There are 7 hidden switches. A switch that is on adds its own fixed numbers to the row, and there is some noise. The rows also spread widely along 12 directions, which tell nothing about the answers.
Known rows, each followed by its switches (1 for on, 0 for off):
[-11   3   6  -7   0  -4  -2  -1  -4   8   2  18  -3  -6 -12 -13   2   1
   3   4  -1   5   8   5   0  18  -7  -1] => 0 0 0 1 1 0 1
[-12   6  -4  -5  -6  11  -2  -2  -3 -10   2  -7 -10  -7 -22   3  11   7
  12   1 -15  -5   2  -6   5   9  23 -13] => 0 0 1 1 1 0 1
[  9 -13  -5  17 -22  14 -10  14   0   2  -3 -12   7   5   2  -8   9  -1
  11   1  -7   6 -14  -6  -7   2  15   6] => 1 0 1 0 1 1 0
[  4   4   5   3   1 -11  -3  -4  13 -13 -10  -1   1  -2  -3 -13  -8  -7
   2  -7   6   1   6  -3  -4  12  -2   6] => 0 0 1 0 0 1 1
[  8 -16 -18   1  -7   5  -7   6  -1  -1  -4   8  -8  10   2  -4 -11   4
  -5   7  -3   7 -18   6  -1   5   5   8] => 0 0 1 0 1 0 0
[-14  -8  -2  -1  -1 -13  -5  12   0  19   3  12   1   1   2  -9  -7  -7
   4  -4   1  10   8   3   1  26   4   6] => 0 0 0 1 0 0 0
[ -5  -6   2  -3  -3  -6  -2  -4 -12   9   5  12  -5  -6 -12   2   1  -5
   0   7  -4 -13  -7  -1   1  -7  -8  15] => 0 0 0 0 0 1 1
[ 11  -4  -2   9  -7 -16   2   9   0   3  -5  -5  -1  -3  -7 -14 -21 -16
  12 -10  11   0  -2 -21   1   3  -2   9] => 1 0 0 0 1 0 0
[  3  -3 -24  -1  -8   6   2  16  -5  -7  17 -10  -4  -9 -19  -7  -8   6
  -2   8   3  -5  -1   0  12  -7  10  -9] => 1 0 1 1 0 0 0
[  3   0   4  -3   1 -10  -2  -1  -8  11   5   3  -4 -12 -15 -12 -12  -2
   6 -10   0  -4  11  -9   1  13   1   8] => 1 1 1 1 0 1 0
[  8   5   6   4  -5  -1  13  -4  -1  -6   4   6  -1 -12 -15 -26   1   5
   3  -2  14   1  12 -10   5  10  -6  -7] => 0 0 0 1 1 1 1
[ 11  -9  -6   6 -14   2  -5   7   4 -12  -7  -4   3   0  -9 -16  -2  -7
  -4   9   2   0 -17   2  -4  -5  -4   9] => 1 0 1 1 1 1 0
[-16   1  21 -10 -10   4 -11  -2   6   9  -5  15 -15 -10 -10  -5   3  -4
   6  21 -10   5   5  12 -18   6  -8  -3] => 1 1 1 0 0 1 0
[-29  -6  15  -1  -6   2 -11  -4   6  -3  10   1  -6 -11 -10   1  17  -6
   1  23 -14 -15   0  12  -6   0  -4  -4] => 1 0 1 0 0 0 1
[  2  -7 -16  -3  -6  -2  -6  14 -11  10   1   2  -2   6   2   0  -6   2
   6  -3  -2   4  -8  -1   9   4  16   7] => 0 0 1 0 0 0 0
[  3  12   9  -8 -20  10  -2   5   3  -8 -19   0 -11  -6 -19 -15   2  -1
  19   7  -2  15  -2  -5 -11   6   7 -10] => 1 1 1 1 1 1 0
[ -3   5  -9  -4  -2   7 -12   2  -2   0  -1  -4  -6  -9 -21   6  -1   0
   7   2 -18  -2   1   4  -6   0  13   0] => 0 0 1 1 0 1 1
[ -7 -21 -13   5 -13  12 -16   3  -2  10   8   4  -5   5 -11   4  -2   4
   5  11 -14  -7 -12   1 -14   6   1  11] => 1 0 0 0 1 1 0
[ -1  -8  -2   4   5  -3   3  -8   1  -2  18   7 -12 -16 -16 -10 -13   4
  -4   5  -1 -12  10  -3   1   7  -8  -3] => 0 0 1 0 1 0 1
[-16  -2  -3 -10  -8   2   1   2  -1   4  10  17 -10  -7 -16 -12  -1   6
   4  17   3   2   8  10  -3  15  -7  -8] => 0 0 1 1 0 0 0
[-13  -7   3 -10  -7  -7   3   1 -13   8   8  13 -15  -9 -15  -6  -5  -5
   1  11   1  -9  -4  -4  10  -1  -6   0] => 1 0 0 0 1 0 1
[ -5   9   3  -7   1 -11 -13  -5  -4  -7  -4   4   6  -4 -17  -7   1  -5
   5   1  -3 -12  -5   2  -1   4 -12  13] => 1 0 0 0 1 0 1
[ -1 -12   5   8  -6  -6  12   3  10 -15  13  -4  -1 -11  -4 -22  -3  -7
 -13  12  17  -9   1   1   8  -2 -10  -7] => 1 0 1 1 0 0 0
[-23 -16  -4  -6 -17   4 -11   6   2   1   2   6  -9   3 -16  -3   0  -6
   6  16  -7  -1  -9   6 -10  11   1   3] => 1 0 1 1 0 1 1
[ -2   6  -7  -6 -11   5 -11  16   4  -5 -14   2   0  -1  -6 -11   6  -4
   5   7  -6  16  -6  10  -1   7  14  -3] => 0 0 1 1 1 1 0

New rows, each followed by its switches (1 for on, 0 for off):
[ -6   8  11   2  -1   0  -1  -6   8  -5   7   4  -8 -21 -16  -6   0  -2
   2  15  -5  -5  13   6  -8  -3  -9  -9] => 0 0 1 0 0 0 1
[  4 -11  -4   8 -17  -1  11  10   6  -2   0  -5 -10   0   0 -14 -11  -4
  11  -1  14   5   1 -18   2   8  13  -7] => 0 0 1 0 0 1 0
[  9  -3  -8   3   0   2  -5   0 -10   3   6   5  -2  -9 -10  -6   1   5
  -3   4  -6  -8  -4   2   4  -3   2   7] => 0 0 1 0 1 1 0
[ 2  4 -3 -1  5 -4 -5  0  0 -5 -6 -5 -2 -2  2  5  0 -1 -1 -5 -9 -4 -4  1
  7  2 15  4] => 0 0 1 0 0 0 0
[ -4 -12 -14  -2  -1   0 -17  13  -1  -2   2   3   7   2  -5 -11   0   0
 -14   3  -6   4 -12  18   6   9   4  11] => 1 0 1 1 1 1 1
[ -2  -6  -6   0 -17  13   4   8  -1  -5   3  -7  -7   0 -10  -9   5   6
   7   5   3   2  -3  -8   5   5  17 -10] => 1 0 1 1 0 1 0
[-2  6 -8 -4 -7 11 -5  1 -1 -8 -7 -9 -6  7 -7  6  5  9 16 -7 -9  4 -2 -7
  2 12 25 -8] => 0 0 1 0 0 0 1
[ 14  -1 -14  10 -15 -10   7  17 -12  -1   6 -18  13  -6 -16 -18  -4  -9
  14 -11  18  -8  -6 -24  12 -11   6   9] => 1 0 0 1 0 1 0
[ -9  -3 -10  -5 -14  18  -9   1   3  -9   0  10  -8   3 -10  -6  11  13
   2  22  -8   0  -8  12  -9   6   4  -7] => 0 0 1 0 1 1 0
[-15  -5  -5  -3 -10 -11  -9   9  -6   0   8   1   3  -4 -16 -17  -1  -6
   9   0   4  -7  -1  -6   5  13   1   6] => 1 0 1 0 1 1 1
[ -7  12  -6 -13  13   0 -10 -12  -4  -3   3   8  -6  -8 -18   9   1  10
  -2   3 -12 -18   7   7   3   5   2   4] => 0 0 0 0 0 1 0
[ -5  -6  -5  -5  -7  -7   4   6  -7  -4   3   4  -7  -3  -4  -3  -1  -7
  -4  13   6  -8 -10   1  11 -10   3   3] => 0 0 1 0 0 0 0
[  1  11  -4  -5   5  -7  -3  -5  -2 -17   5 -12  -5 -16 -26  -8  -6   2
   3  -6  -3 -21   7 -11  10  -1  11  -3] => 1 1 1 0 1 1 0
[-15  -3   3 -12 -11   2   4   8  -9  -6   0   2 -10  -6 -10 -11  10  -3
  -2   6   1   0  -7  -3  19   5  15  -9] => 1 0 1 1 1 1 1
[  6  -2   3   2 -15   1   3  14 -10   3   4  -5 -10 -17 -11 -12   1  -6
   6   8   1   1  -4  -9   7 -15  11  -5] => 1 1 1 0 1 1 0
[  0  -7 -11  -1   1 -11   3  16  -5   4  10   3  -8 -15  -6 -12 -13  -9
 -11   4   3   1   1   2  17  -2   8  -1] => 0 0 1 1 1 0 0
[  1  -4  -6   8  -2  -3  -4   3   0  -8  11  -2   5 -12  -8 -13   5  -2
  -6  13   0 -12  -5   8   2  -9  -4   3] => 0 0 1 0 1 0 0
[ -3  -6 -24  -7  -4   4  -9  11 -11  -2   2  -9  -5   0 -20   7  -4   5
   5  -6 -14  -4  -8  -2   6   0  28   6] => 0 1 1 1 0 1 1
[ -1   0  -3  -5  -9  -6  -1   5  -4   0   1   3  -4  -5 -15 -11 -10  -5
   6   4   5   0  -1  -4   0   6  -4   2] => 1 0 1 1 0 0 0
[ -1  11  -9  -3 -14  -1 -10  13   2 -15  -9 -16   6   2 -11  -8   6  -4
  16  -1   2  -1  -6  -5   3  -2  16  -2] => 1 0 1 0 0 1 0
[ -5  -6 -16   0 -16   2 -11  14   3   0   0  -8   4  10 -19 -16 -11   3
  22 -12   3  11   3 -10 -10  26  15   2] => 1 1 1 1 0 1 1
[ -4   1  -8  -7  -6 -10  -2  14  -8   9   0   9  -5  -7 -16 -17 -11  -3
   9  -1   3  10   5  -2   3  13   6   1] => 0 1 1 1 1 0 0
[ -1  16   0 -20  -1  -2  -1   0   8 -14  -7   8 -21 -16 -25 -10 -17  -1
  -1  13   1   2   9   5  -2   1  -7 -12] => 1 0 1 1 0 1 0
[-11 -10 -11   6  -4   4 -16   5  13  -5  12  -5   4   1  -8  -5  -5   4
   2   9  -6  -7   4   9 -11  14   1   0] => 1 0 1 0 0 0 0
[  0 -11 -12   4  -6   5  -1   0  -3  -7   8 -10  -9  -3 -18   0  -8   1
   3  -1  -9 -12  -5 -11   3   5  13   1] => 1 0 1 1 1 0 0
[  1 -19   0   8  -7  -5   5   2   1   1  -4   6  -1   5   5 -13  -1  -7
  -6  -1   7   1 -10  -4   3  11   0  12] => 0 0 0 1 1 1 0
[-18   7  12  -3 -12   7   6   0   7 -22  -9  -8   1   1   1  -6  31  -3
   3  11   0  -2  -6   6   8   3  18 -13] => 0 0 1 1 0 0 0
[-17 -16  13  -2  12  -9   5 -14   1   0   7   6 -12  -8   2   6   2  -8
 -19  -2  -8 -17   0   1  13   9   6   8] => 0 0 0 1 0 1 1
[-24  -9   2 -10 -10 -12  -4  10  10 -11  -4   4 -11  -2  -7  -9  -7 -16
  -2  15   3  -1  -6   4   4   3  -1  -5] => 1 0 0 0 1 0 1
[ -1  -7 -13   1  -5   8  -8  13  -5   4   4   2   8   6   3  -5  11   8
  -5   4  -5   8  -7  14   7   8  14   2] => 0 0 1 1 0 0 0
[ -3  -3 -10   5  -4  -4 -14   7  -4  -2   6  -5  14   0  -6  -6   9  -1
   2  -3  -3  -7  -5   5   3   1   8  13] => 0 0 1 0 0 1 1
[ 13  -3  -1   6   1  -3  -7   7   7   1   1   3  -4 -11  -3 -14 -15  -3
  -8   5   0   6   2   6  -2   1  -6   1] => 1 0 1 0 1 0 0
[ -7  -9  -2  -1 -13   1   3   6   3   6   3   1 -19  -7 -19  -2 -16  -6
  13   5  -1   5   4 -12  -7   6   2  -8] => 1 0 0 1 0 0 1
[ -5 -15  19   5 -11  -2   3  10  -1  18  -2   8   1   6  22 -13  10  -5
   0  -3   7  12  -2  -2   8  16   5   4] => 1 0 0 0 0 1 0
[14 -2 -6  6 -5 13  1 -3  4 -3  3 -5 -8  0 -7  0 -8 11  5  1 -1 -2  1 -8
 -4  4  4 -7] => 1 0 0 0 0 0 0
[  4  -1  13   3  -1  -4   3   1   7   2  -3   2 -15 -18  -9 -12 -14 -12
   0   2  -3   5   8  -6  -1   7  -2  -6] => 1 0 1 1 1 0 0
[  5   2  12  13   3   2 -10   1  14  -4 -10 -12   9  -4   1 -10   6  -2
   3 -17 -10   7   8  -3  -4  21  16   3] => 1 1 0 1 1 1 0
[-14   5  -2  -7  -8   2 -12   7  25 -25 -15  -3  -3  -1 -12 -12  -1  -7
  -2  13  -2   6  -1  14  -8  10   3 -10] => 1 0 0 1 1 1 0
[  3  10 -13  -2   4  -7 -13   3  -2  -5  -6  -3  15   3 -10  -6   3   0
   5 -10  -2  -4   0   3   1  11   6  15] => 0 0 0 1 0 1 0
[ -3  -4  -1   0 -13   3  -3  18 -11  18  -1   6 -10  -7  -5  -5   3  -4
  12   6  -6  12  -1  -4   2  -1  15  -1] => 0 1 0 0 1 1 0
[  1  -8  -5   0   2   0  -8   7 -12   8   5   3   3   0   5   0   9   6
  -9  -1  -7  -3  -7   9  10   1  15  13] => 0 1 1 0 0 1 0
[ 1  1 -3  0 -4  3 -8  2 -1  0 -5 -4  3  7 -2  0  2  3  9 -3 -4 -1 -5 -2
 -1  9  8  5] => 1 0 0 0 0 0 0
[ 5 12 -1 -6  5  3 -8  3 -8  0 -1  7  3 -8 -3 -8 13  8 -5  1 -8  5  0 12
 13  3  8 -1] => 0 0 1 0 1 0 1
[  1 -18 -10   3  -9  -4  -1  13   2   6   2   5 -13  -5  -6  -3 -17 -11
  -3  11  -1   4  -6   1  -3  -4   3   6] => 0 0 1 1 0 1 0
[ -7  -3 -12  -2  -2  -7  -1  -1  -8 -11  10   3  13   6  -5 -18  12  10
  -2   0   9 -15  -7   2  14  15   3   7] => 0 0 1 0 1 0 0
[  9  -3   1  17 -20  15   3   8  10 -18  -7 -32  -1  -1  -6  -2   9  -6
  15  -5  -5  -1  -7 -19  -2  -5  29 -10] => 1 0 1 1 0 1 0
[  0  -9   6   7  -7   0   0   4   7  -3   1  -8  -2  -6  -5 -10  -1  -6
   0  -4   0   2   2  -6   2   9   8   0] => 1 0 1 1 0 1 1
[-15  -6 -11  -6  -7  -8   3  11  -5   0  10   2 -14  -7 -13  -3 -11  -5
   5   6   3  -5   1  -5  10   0  10  -6] => 0 0 1 0 0 0 1
[-20   4  -7 -16  -7 -12  -9   9  -6   1  -3   3  -1   3 -16  -7  -4  -7
  15  -3   0  -3  -1  -4   4  19   8   4] => 1 0 1 1 0 0 0
[ -7   1 -15   0   2 -16 -13  22  12  -1  -2  -2   8  -6  -8 -17 -12 -12
  -2  -3   2  11   8   9   4  14   7   3] => 0 0 0 1 1 1 0
[ -2 -13 -11   8  -3   7  -6  14   0   4  11  -3   6  -5   0  -3  10   1
 -12   8  -6   3  -5  13   6  -5  11   3] => 0 0 0 1 0 1 1
[  2  -8   0   9 -13  -2   2  19   3  15   9   8  -1 -10  -2 -21  -6  -3
   6  11  14  14   9   1  -6   1  -5  -2] => 0 1 0 0 0 1 0
[-15 -29  -4   6 -14   4  -7  12   1  15  11   8 -13  -2   1   3  -1  -9
  -3  19 -10   2 -10   7  -6  -2   6   5] => 0 0 1 0 0 1 1
[ -5  -5   6   5 -11  -3  -4   7  -5   7  -6  -2   8   6   6  -5  16  -8
   9  -5   0   3  -9  -6   4   4  12  11] => 0 0 0 0 0 1 1
[ 11   5  23   7 -11  -8  -4  -6  -6   7 -18  14  15   6   9 -24  16  -5
  11  -6   8   7  -6  -5  -7  18 -13  21] => 0 0 1 0 1 1 0
[  2   4  -1   4  -3  -3  -1  17  -1   3   9  -4   3 -16  -7 -21   0  -3
  -2   0   3   8   9   2  12   6   8  -9] => 1 0 1 1 1 0 0
[  5  -8 -17 -11  -6   2   4   5 -11   0   2   7 -12   6  -9  -7 -15   8
  -3   3   6   2 -10  -3  11   7   5   0] => 1 0 1 1 0 0 0
[-17 -10  13   1   0 -11  -7   2   2  14   9  15   7  -6  -3 -18   3  -7
  -6   1   4   0   9   9  -1  22 -14  11] => 1 0 0 1 0 1 1
[ -7 -17  -9   4 -17  19  -4   8  -7  10  14   2  -9   0 -12  -4   7  13
   7  13  -7  -3  -5  -1  -3   3  10  -5] => 1 1 0 0 1 1 0
[  6   5  18  -2 -11  -6  10  -2  -5   0 -11   3  -6  -5  -4 -14   0 -10
   9   0   9   2  -2 -13   3   4  -5   0] => 1 0 1 1 0 0 0
[ -7   2  -9  -7   2 -10 -13   4   7 -14  -4  -2   7   7  -6  -9  -6  -2
  -1  -2   3  -6  -5   7   3  13   1   7] => 1 0 1 0 0 0 0
[ -3  -4   5  -1  -3  -4  -5   5  -8  17   1  15  -7 -12  -6  -8   0  -6
  -1   6  -9   5   2   5  -1   8   0   7] => 0 0 1 1 1 1 0
[-2  2  1  1 -2 -1  5  1 -3  2  4 -1 -2 -7 -9 -6  3  1  7 -4  1 -4  8 -9
  5  9  8 -2] => 0 0 0 1 0 1 0
[-14 -12 -11   1  -2  -4  -6  15  12   0  11   5  -2  -6  -7 -10  -9  -3
  -8  14   3   5   6  18  -4   7   0  -3] => 0 1 0 1 0 0 0
[  0 -16 -14  10  -2   7   3  10   5 -14  14  -7   2  -6   0 -13   9   5
 -22   9   1  -5  -7  11  16  -1  16  -5] => 0 0 1 1 1 1 0
[ 19  12  -1  -3  -8  22  -7   7  -3  10 -23   9   4  13   9  -5  13  17
   9  -6  -5  30  -3   7  -6  19  15  -1] => 0 0 0 1 0 1 0
[ -9  -7 -14  -7   4  11 -10   6   2  -2   4   5 -12  -3  -2   7   3  10
 -13  10 -17   0  -2  16   9   6  20  -7] => 0 0 0 0 1 1 0
[  2   8 -11  13  -3 -13  -4  14   6  -5  13 -16  17 -17 -21 -15  -3 -11
  11  -2   7 -10  11  -5   0  -6  -1   3] => 0 0 0 1 0 0 0
[  8  18  12  -6  -9  12  -3   5   7  -9 -17  -5  -4  -7  -9 -13   8   5
  10  -1  -3  20   6   2  -3   6  16 -14] => 1 1 1 1 0 1 1
[ -8 -16   4 -18  -7  -4   7  -2  -1 -10 -12  24  -7  17  10 -23  -1   2
 -21  10  20  10 -17  14  12  22  -9   4] => 1 0 1 1 0 1 1
[  5  -6  -3   9  -7  -1   3   6  -5   0  13 -12   3 -12 -16  -9   1  -4
   3  -1   3 -14   0 -10   3  -8   4   6] => 1 1 0 1 0 1 0
[ -1   2  12  -3  -8   1   3  -3   0   5  -2  14  -9 -11 -15 -17  -2  -1
   4   8   4   2   6  -4  -5  12 -13  -2] => 1 0 0 1 1 1 0
[  3   4  -9  -9  -6  15 -10   2   1  -8 -11   7  -6   6  -2   1   8  11
  -3  15  -8   6 -11  16  -3   0   8  -2] => 0 0 1 0 0 1 0
[ 18 -17  10  21   1  18   2   5  -3  23  12   4  -1 -12  18  -1  14   7
 -16   7 -13  12   1  12   2  -2   8   1] => 0 0 1 1 0 0 0
[  2 -15 -13   5 -19  13  -2   7   2  -7   2 -10 -13   2 -10   1  -6   1
   8  11  -3  -5 -13  -8  -5  -8  12  -3] => 1 0 1 0 0 1 0
[ -4 -14 -16   0 -11   4 -10   3 -14   3  12  -2  -8  -3 -22   3  -7   3
   9   7 -13 -17 -12  -6  -3  -5   6   9] => 1 1 1 0 1 0 0
[-35  -8 -23  -5  -7 -11 -12  15   7  -4  18   3   1   0 -23 -12  -7   0
  11   7   3 -11  10   4   1  23   6  -3] => 0 0 0 0 1 1 0
[  5   4  13   3 -12  16  -2  -1  -4   4 -13   4  -2   5  11   1  24   7
   8   8  -8   9 -11   3  -2   3  12  -2] => 0 0 1 0 0 0 0
[ -9  -2   8   6  -3   6  -4 -10  15 -17  10  -9  -5 -12 -15  -1   5   0
   1  16  -8 -20   4   3 -10  -4  -5  -7] => 1 0 1 0 0 0 0
[  6   9 -21   4  -2  -7  -8  20  -7  -1   8 -12  17  -6 -13 -11   1   1
   8  -8   3   0   3  -1  10   2  14   3] => 0 0 1 1 0 0 0
[ -5  10  -2  -4   1  -9   1   0   6 -15   2  -8  -9 -19 -21  -4  -6  -9
   2   3  -3 -12   9  -3   4  -4   7  -6] => 0 0 1 1 0 1 0
